There are 3 ways to turn a row about zero (a turn may also mirror it). The second row of each pair is the first, turned, with some noise. The first 21 pairs use one turn. New pairs use 2 turns, one after the other, and a turn may come again.
Some pairs, each with its turns in order after it:
[ 38   1  51 -46   8  22]
[-42  -1 -11  23  55 -34] : M

[-22  -9  -2  12 -30 -35]
[ 11 -26  20 -21  26  18] : A

[-44  11  21 -29  16 -21]
[-1 15 48 13 -4 37] : A

[ 10 -48  48  35 -36  30]
[ 62  29 -27 -27  41 -22] : A

[ 29  20 -12 -39 -22  31]
[-28   9   8  12   0 -58] : A

[ 47 -11  24  38 -37 -31]
[ 40  49  35 -31 -16 -18] : G

[ -6 -45 -36   2  23  26]
[-21  -2  14 -62 -16 -10] : M

[37 19 50 13 50 18]
[-56 -23 -53  22  15  -1] : M

[-35 -32 -25   5  34   4]
[ 10  -2 -14 -60 -11   3] : M

[ 22 -45  29   1  44 -24]
[ 27 -17 -28 -60  14 -16] : G

[-32 -26 -50  43  36  35]
[-17   2  -5 -71 -47  30] : M

[37  0 51 12 -4  7]
[ 21 -12  41 -38 -17 -10] : G

[ 32  45 -40  40 -26 -44]
[ -8  83  10  -7 -23  37] : G

[ 12   6 -42   0 -20  18]
[-10 -31  -6 -10 -20 -37] : A

[ 42 -22  19  13 -18 -12]
[ 24  20  24 -31   3 -21] : G

[ 42  39  16 -16 -47 -32]
[ 14 -12  27  74  16  -8] : M

[ 35  26 -50  11 -26 -26]
[ 12 -38  47  27 -24  20] : M

[ 45 -39  22 -36 -46 -31]
[-34  23   0 -43  65 -23] : A

[ 23  46  -2 -37  11  -6]
[-46   5  12  39   1 -12] : A

[  9  -8 -48 -43  38  45]
[-72 -23 -15  -1  40 -11] : G

[ 50 -16 -18 -21  34  49]
[-61 -19  12 -40  23 -32] : G

New pairs. What belongs after each?
[-34 -16  36  19 -35   3]
[  7 -20  17  42  -6  42] : M M

[ 34 -32 -13  50  48   7]
[ 28  12 -12  62  46 -18] : M G

[-36  32   3  27 -44  -1]
[  8  33  37   6 -46 -19] : G G

[ 35 -38  30 -31  29  10]
[-21  -7  23 -22  -9  62] : M A

[-33  23  18 -39  -4  -4]
[-40  -8  -8 -40 -13  13] : M G

[-45  18  37  40  49 -46]
[-54 -18  35  -4 -40 -60] : A G

[-22   0   0 -14  11   3]
[  9  -5 -11 -19 -16  -1] : G A

[-49 -50 -20 -35 -10 -40]
[-50  32 -42 -49 -14  -6] : G G

[ -2   3  21 -16 -51 -29]
[ 10 -42 -26 -38  -4   7] : A G

[-37 -39   9 -15  46   9]
[ -9  28 -46  -7  40 -29] : G G

[52 14 51 36 16  5]
[  9  37 -51  45 -25 -20] : M G

[-11  45  40  18 -49  45]
[ 26  38  -9 -78 -29  -2] : A G

[ 29  19 -47  37   1 -34]
[-35  -4  24  36 -15  51] : G G

[  1   1 -28  21 -41 -39]
[ 26  23  49 -17 -12 -22] : M G

[-25 -24 -35  10 -25 -20]
[-19  16  -3   9  46 -31] : M A

[ 26  31   0 -39 -47  12]
[ 47 -16 -54  -2 -10 -11] : A M

[ 14 -48 -38  17 -18   7]
[-50   7  30 -33  -2 -12] : A A

[-36  52  -5 -28   5 -45]
[-22  57 -50  -5 -18 -13] : A M

[ 21 -48 -13  -3  20  49]
[-21  -5  28 -29   4  58] : G A

[ 49 -32 -25  -3 -24   0]
[-29   8  18  40   3  41] : G A

[-29  19  14  19 -24  36]
[-16  14   4  17   7  51] : M M

[ -1  32 -50  48 -34 -23]
[  7  23 -20 -79  -5   9] : A A

[  6 -30  27  -2 -30 -22]
[ 25 -25  -5  34 -19  -2] : M M

[-10  -8 -48  51 -19  40]
[-39  -8 -15 -63  34 -22] : A A

[  6 -16 -44 -25  51  12]
[35 52 40 13  8 18] : A M

[ 17  41 -31  22 -20  33]
[ -2 -28 -22 -48  23  26] : A A

[ 27  21 -38  -9  13  -8]
[ 23 -23  25 -30  -6  13] : A A

[  3  27 -15 -29 -16  -7]
[ 23  20 -33  -4 -10 -13] : A M

[ 50  -5 -22  -1  -2   9]
[ 20  34 -27  -5  -7 -28] : M M

[-50 -29  -3  46 -49  -7]
[ -5 -17  28 -60  49 -29] : A G

[ 10  41  20 -22  24 -10]
[ 19  38  10 -10 -16 -33] : G A

